The rows are grouped in 4 ways, from coarse to fine. Each group lies inside one group of the grouping before and may be the whole of it. The rows also spread widely along 14 directions, which tell nothing about the answers.
In the rows, 128 means zero.
Some rows, each with its group in each grouping after it:
[148 126 136 138 121 113 125 105 110 136 127 126 135 149 119 131  97  91
 123 119 136 148 148 114 116 135 136 117 152 106]  K574 K917 roz dogul
[139 147 159 132 126 139  91 125 129  98 133 108 141 116  64 159  78 153
 135 135 104 114 118 159 140 127 123 138 142 132]  K574 K917 zode Tol
[121 163 124 176 104 108 166 125 109 120  99 118 132 167 104 153  94 130
 134 107 131 122 162  97 142 122 101 126 137 130]  K574 K748 nufe mim
[163 134 158 129 186 126  48 132  74 103 125 116 120 107 136 157 105 123
 133 103 101 127  92 181 115 114  87 211 102 156]  K574 K180 mos fam
[107 151  91  87 145 166 162 141 149  55  77 133 114 127 127  62 156 154
 209 123 110 143 105 157 164 124 178  77 107  82]  K219 K685 ratu Zis
[155 108 156 149 134 110 158  95 128 151 146 103 137 131  93 100 101 216
 120 141 118  81 103 125 143 144  81 165 200 154]  K219 K124 butik gikos
[112  93 111 109 167 128 109 104 146 105 145 119 123 109 104 166 120 129
 113 119 108 105 123 111 135 113 109 162 122  99]  K219 K124 butik vezi
[123 153 107 138 135 121 184  64 120 143 158  82 159 162 113 117 128 102
 138 120 126 142 165 122  83 133 149 105 133 103]  K219 K685 tofid tagiv
[120 172 132 178  98 161 166 118 124 175 134  75 154 142  99 199 109 108
 124 136 126  97 162  76 135  89 104 186 133 131]  K219 K685 Vage dut
[175 116 160 149 113 106 118  94 132 197 150 108 150  94 110 147 147  78
 102 166 147  89 161 138 135 135 130 163 173 118]  K574 K748 nufe Nomu
[117 149 174 137 144 112  89 132 118 127  44 123 157 107 153 147 109 123
 179 135 118 133 139 160 189 111  82 157  87 142]  K219 K706 vop miza
[146 123 167 131 140 169 100  95 117 119 153 114 145 125 130 143 109 165
 153 129 115 142  95 119 129 120 137 153 149  96]  K219 K124 per gulo
[142 159 172 189  81 112 176 100  71 181  72 108 136 165 167 125 129  80
 152 128 141 151 141  89 178 127 135 142 151  97]  K574 K748 nez vizum
[125 118 141 116 158 119 108  97 141 142 129 105 154  94 120 160 132 105
 129 142 109  97 154 144 144 112 107 169 114 119]  K219 K564 devu kapog
[146 124 118 161 137 144 103 119 102 142 138 157 123 146 165 166 122 110
 141 121 135 154 136 106 112 123 126 151 147  79]  K574 K917 pero dena
[136 138 103 131 141 135 140 108 124 132 111 125 130 130 164 137 147 105
 172 125 120 137 142 128 142 117 132 134 123  80]  K219 K564 tilo vipi
[131 124 105 145 187  83  94  83  89  97 156 118 145 142 148 154 177 121
 124 132 123 132 152 162  78 131 142 136  74  61]  K219 K124 per Tov
[136 116 136 161 133 117 113  92 139 146 184 119 158 125  82 161 142 127
  84 155 145 106 163 124  93 141 140 144 146 111]  K574 K748 Toko nima
[ 72 127 167 183 117 119 156 102 115 122  76 154 155 149 150 107 123 161
 159 133 136 160 147  88 184 136 117 113 134 105]  K574 K748 nufe mim
[158 102 169 135 145 116  59 114 106 137 130 131 128 117 130 140 120  98
 122 129 133 142 109 142 131 128 132 149 123 100]  K219 K685 Vage dut
[201 162 120 172 120 135 116 143  86 175 101 117 101 127 176 186 143  96
 162 139 122 107 122 149 162 101  97 201 148 109]  K219 K124 per gulo
[158 124 191 110 124 125 105  64 127 154 133  93 165 110 130 157  58 124
 179 126  92 133 126 158 150 127 109 137 166 111]  K219 K564 devu kapog
[110 141 125 144 139 168 128 121 158 138 113 150 151 122 133 137 131 101
 153 138 144 151 160 105 135 121 124 140 132 132]  K574 K748 nez vizum
[113 125 135 155 103 119 120 109 169 156 133 124 150 133  78 194  69 102
 114 133 128 123 181 102 152 120  96 122 153 131]  K219 K685 ratu Zis
[163 163 124 156 126 181 150 120  86 168 126 102 119 171 157 151  78 106
 155  79 129 160 112  77 109 100  90 188 158 155]  K219 K685 ratu Zis
[137 158  88 146 147 163 127 100 108 102 156 113 106 123 119 199 124 102
 162 116  92 151 108 167 123 115 151 159 129  90]  K574 K748 Toko nima
[158  81 159 103 147 103  67  95 152 136 159 126 157  86 117 171 127 131
 131 155 114  78 151 155 131 124 123 139 133  68]  K219 K564 devu kapog
[151 112 134 116 131 112  95 145 120 125  83 142 107 120 142 173  84  84
 145  97 117 117 134 112 156 103  79 162 129 120]  K574 K748 Toko nima
[148 163 189 142 132 141  98  82  83 115 127  85 171 134 141 155 115 156
 186 139 105 142 116 164 128 119 143 143 113  81]  K219 K124 per Tov
[104 152 156 147 154 144 103 107 118 100 135 112 160 115 102 114 175 120
 116 156 134 140 139 158 122 136 177 137  89 109]  K574 K180 mos fam
[126 133 109 136 167 182 120 117 125 115 149 131 113 150 118 132  95 109
 110  84 135 173 113  86 105 118 114 164 134 163]  K219 K564 devu kapog
[172 118 106 101 174 124 101 113 116 138 151 106 117  95 125 168 112  81
 125 103 110  96 128 144  96 106  87 200 134 143]  K574 K748 nufe Nomu
[126 114 124 112 139 114 137  67 145 142 139 115 144 111 144 167  90  92
 163 123  91 140 154 147 132 125 119 124 158  84]  K574 K180 mos fam
[125 143  94 149 135 138 113 139 147  80 129 137 109 139  83 180 112 149
 132 129 117 121 137 134 150 120 125 118 124 100]  K219 K124 per Tov
[154 117 145 140 125  86  96 134 140 140  91 148 148 128 138 142 107 146
 156 135 135  99 167 134 154 128  78 125 137 115]  K219 K564 tilo vipi
[215 131 133 114 108 104 115 132  91 144 134  90 105 144 112 140 116  94
 127 110 128  88 116 135 115 117 137 140 145  86]  K219 K685 ratu Zis
[169 125 134 131 145 106  53 149 135 143 107 151 129  85 131 179 148  59
 129 146 143 101 168 165 138 114 107 164 109 118]  K574 K748 nufe Nomu
[137 144 146 196 130 154  97  91  95 154 181  99 125 140  81 200 106 103
  87 130 123 158 108 135 129 127 137 181 143 134]  K219 K685 ratu Zis

New rows, each followed by its group in each grouping:
[ 89 123 160 174 142  97  82 118  82  67  81 169 133 156 150 138 147 133
 154 122 133 179 129 127 159 140 159  97  70  50]  K574 K748 nez vizum
[193 154 154 157 116  83  53 150  92 116 106 108 105 130  83 201 101  85
 105 130 125 102 129 179 158 120 111 153 111 121]  K219 K124 per Tov
[181 135  81 134 127 182 176 111 139 190 155 122 104 113 166 140 149  80
 149 137 125 122 129 118 123 115 137 175 199 104]  K574 K180 mos fam
[104 140 151 149 123 122 153  63  94 123 112 107 132 131 129 121 115 110
 160 137  92 177 106 160 175 148 171 113 152  74]  K574 K917 pero dena
[185 166 124 111 117 157 126 121 101 114 140  91 127 136 129 170 108 107
 179 106 110 114 121 142  98 105 145 144 133  81]  K574 K748 Toko nima
[ 96 133 137 166 123 115 145  80 112 144 114 120 148 162 145 155 103  92
 144 114 126 176 156  96 135 124 127 115 122  88]  K219 K685 Vage dut
[156 150 163 166 106 156 158 155  69 181  57 119 123 165 197  84 144 106
 152 109 162 136 115  49 155  99 105 187 132 129]  K219 K685 Vage dut
[100 103 168 170 126 122  93  94 124 158  92 165 144 143 174 163  79  91
 158 116 134 199 147  94 165 124  98 124 138 101]  K219 K685 Vage dut
[116 107 131 157 138  95 113  70 148 148 148 131 153 125 120 173 123 105
 115 153 127 140 174 134 136 139 124 116 142  86]  K219 K124 per Tov
[170 127 164 119 118 182  70 121 108  99 167 129 119 143  93 144  73 123
 125 104 132 168  85 112 101 135 175 120 161  86]  K574 K917 pero dena
[162  89 137 139 121  97 139  60 137 177 193 101 157 121 113 152 136 134
 121 161 121  84 155 133 106 138 141 124 177  56]  K219 K685 tofid tagiv
[109 124 126 129 139 138 178  75 118 167 102 109 154 122 198 133 141 109
 202 132 103 132 148 110 154 103 116 148 134  70]  K219 K685 tofid tagiv
[137 124 122 130 161 141 114  97 112 134 137 124 128 137 152 134 132  79
 126 107 133 160 135 114 113 122 134 150 118 110]  K219 K564 devu kapog
[113 139  87 175 146 164 209  68  99 154 149 120 132 176 189 141  93 185
 199  96  99 166 112  85 106 115  90 159 179 104]  K219 K685 Vage dut
[134 131  65 183 118 142 162 134 123 119 116 160  77 169 146 168 140 136
 145 119 133 144 124  94 167 123 132 126 156  64]  K219 K124 butik vezi
[137 129 103 141 153 134 130  93 120 132 152 125 126 124 136 178 104 115
 151 110 108 134 138 131 112 118 103 161 148 112]  K574 K748 nufe Nomu
[156  99 115 100 150  95 106 115 132 103 153  94 119  93  91 178 163 134
 113 150 100  40 123 155 135 108 137 158 112  47]  K219 K124 butik gikos
[138 158 117 177 123 159 123 138 125 113 133 142 109 153  85 155 103 123
 120 119 139 152 124 117 135 134 131 140 147 146]  K574 K748 nez vizum
[104 132 157 168 116 121 115  85 125 142 134 107 152 112  98 206 116  93
 119 148 111 126 153 130 161 120 131 155 126  97]  K574 K748 Toko nima
[ 95 127 127 179 162 136  89  72 131 106 184 148 157 131 103 189 116 141
 127 134 126 172 154 144  95 143 135 127 125 105]  K574 K748 nufe Nomu
[118  98 197 178 117  95  83  62 140 175 118 150 184 108 161 169 116 143
 172 179 123 147 165 155 186 147 115 117 157  68]  K219 K564 tilo vipi
[147 150  92 194  89 169 130 163 132 150 122 156  88 166 115 191 131  68
 108 125 164 147 155  70 156 109 143 130 141  94]  K219 K685 tofid tagiv
[158 147 180 147 110 138 102 128 114 130 130 106 151 132  98 150  94 147
 130 131 128 106 135 127 130 123 118 152 145 126]  K574 K180 mos fam
[128 130 125 141 149 164 138  84 100 125 155 113 131 137 148 163 109 132
 158 104 104 153 107 110 107 115 126 169 145  99]  K574 K748 Toko nima
[181  97 149  87 159 106  45 140 170 168 118 129 145  69 114 130 154  36
  83 161 161  87 172 150 127 120 108 166 120 149]  K219 K124 per Tov
[186 175 150 132 108 175  90 175 123 119 117 107 128 139  93 137 141 103
 114 131 164 107 133 106 120 106 150 151 114 130]  K219 K124 per gulo
[130 118 132 206 115  89 147 130  81 155  91 129  92 165 124 143 130 116
  69 119 150 135 115  79 187 131 106 164 135 124]  K219 K706 vop miza
[103 134 166 156 100 108 146 108 119 138 109  88 154 142  85 156 107 132
 114 134 120 102 149  94 169 114 120 137 123 107]  K219 K685 ratu Zis
[203 115  76  79 161 166 104 160 150 125 156 135 115 111 152 122 181 117
 135 131 151  72 137 108  70  99 133 160 130  84]  K219 K124 per gulo
[105 150 142 145 119 144 129 106 147 100 112 134 154 158 113 120 116 125
 144 129 146 172 158 102 134 134 155  78 120  98]  K219 K124 per gulo
[181 147 143 165 115 144  89 120 102 154 144 129 123 145 113 186  72  86
 127 119 133 155 132 134 118 126 119 156 170 132]  K574 K917 roz dogul
[132 110 126  82 169 132  94  91 122 110 155 120 150 122 131 110 136  71
 117 114 132 153 144 121  65 131 167 120 109  80]  K574 K917 pero dena
[ 89 157 114 182 147 140 148  66  98 108 149 124 163 158 159 188 126 161
 189 123 101 167 152 135 103 122 130 133 113  69]  K574 K748 Toko nima
[158 139 132 107 125 141 111 114 161 149 115 109 123 100 101 150 101  49
 125 132 125 135 140 143 158 119 125 140 151 143]  K219 K124 per gulo
[116 134 157 119 127 123 122 120  98 128  64 127 142 139 169 134  87  91
 168 100 117 151 143  94 152 109 102 140 119 103]  K574 K917 pero dena
[127 130 143 166 117 155 111 118 100 137 106 131  98 120 140 191 118  71
 135 120 115 160 103 111 187 110 136 174 137  95]  K574 K748 Toko nima
[156 109 109 182 141  82 138  97 142 202 159 132 162 137 139 163 148 135
  93 164 154  80 203 107  98 130  66 171 166 132]  K219 K124 per Tov
[132 154 168 198 144 138 134 106  99 165 108 141 163 123 157  71 189 145
 145 173 161 151 134 157 145 154 138 161 145 152]  K574 K748 nufe mim
[112 129  78 138 180 120 118  69 134 100 151 134 136 133 152 200 104 143
 189 115  85 156 143 173 111 123 101 132 123  79]  K219 K124 butik vezi
[169 140  85 105 164 140 107 110 149 111 178  94 124  93  91 195 140 129
 148 145  94  73 128 193 102 108 127 167 128  94]  K219 K124 butik gikos
[ 85 147 156 171 137 176 120  80 133 137 134 147 176 139 154 169  89 122
 173 120 130 195 160  96 120 121 113 135 137 122]  K574 K748 nufe mim
[221 104 170  97 115  95  83 121 120 164 135 128 150 114 146  97 147  83
 133 138 169  93 159 132  88 137 149 116 152  78]  K574 K748 nufe Nomu
[153 135 100 130 156 144 103 117 150 129 152 133 122  83 110 186 127 107
 151 145 104 105 135 184 132 117 113 168 147 126]  K574 K748 nufe mim
[158 123 149 151 117 161  92 107 116 142 169 141 142 147 127 172  86 130
 135 123 135 153 131 101  97 130 139 135 170  83]  K574 K917 pero dena
[138  91 150 113 134 146 147  66 116 147 140 119 135 106 174 130 127 137
 180 131  96 132  97 118 148 124 143 150 175  55]  K574 K748 Toko nima
[114 124 117 142 151 118 120  97  96 102 153 116 137 138 120 162 130 140
 124 124 107 123 132 125 106 124 138 146 116  69]  K574 K917 pero dena
[132 180 141 116 118 173  82 153 191  77 117 112 140 107  13 153  98 113
 129 150 136 126 140 179 160 132 157 103 118 164]  K219 K124 butik vezi
[194 144 161 158 120  90 149  80  60 170 131  57 126 122 131 140 127 149
 151 142  88  80  87 182 165 131 113 193 169 107]  K219 K564 tilo vipi
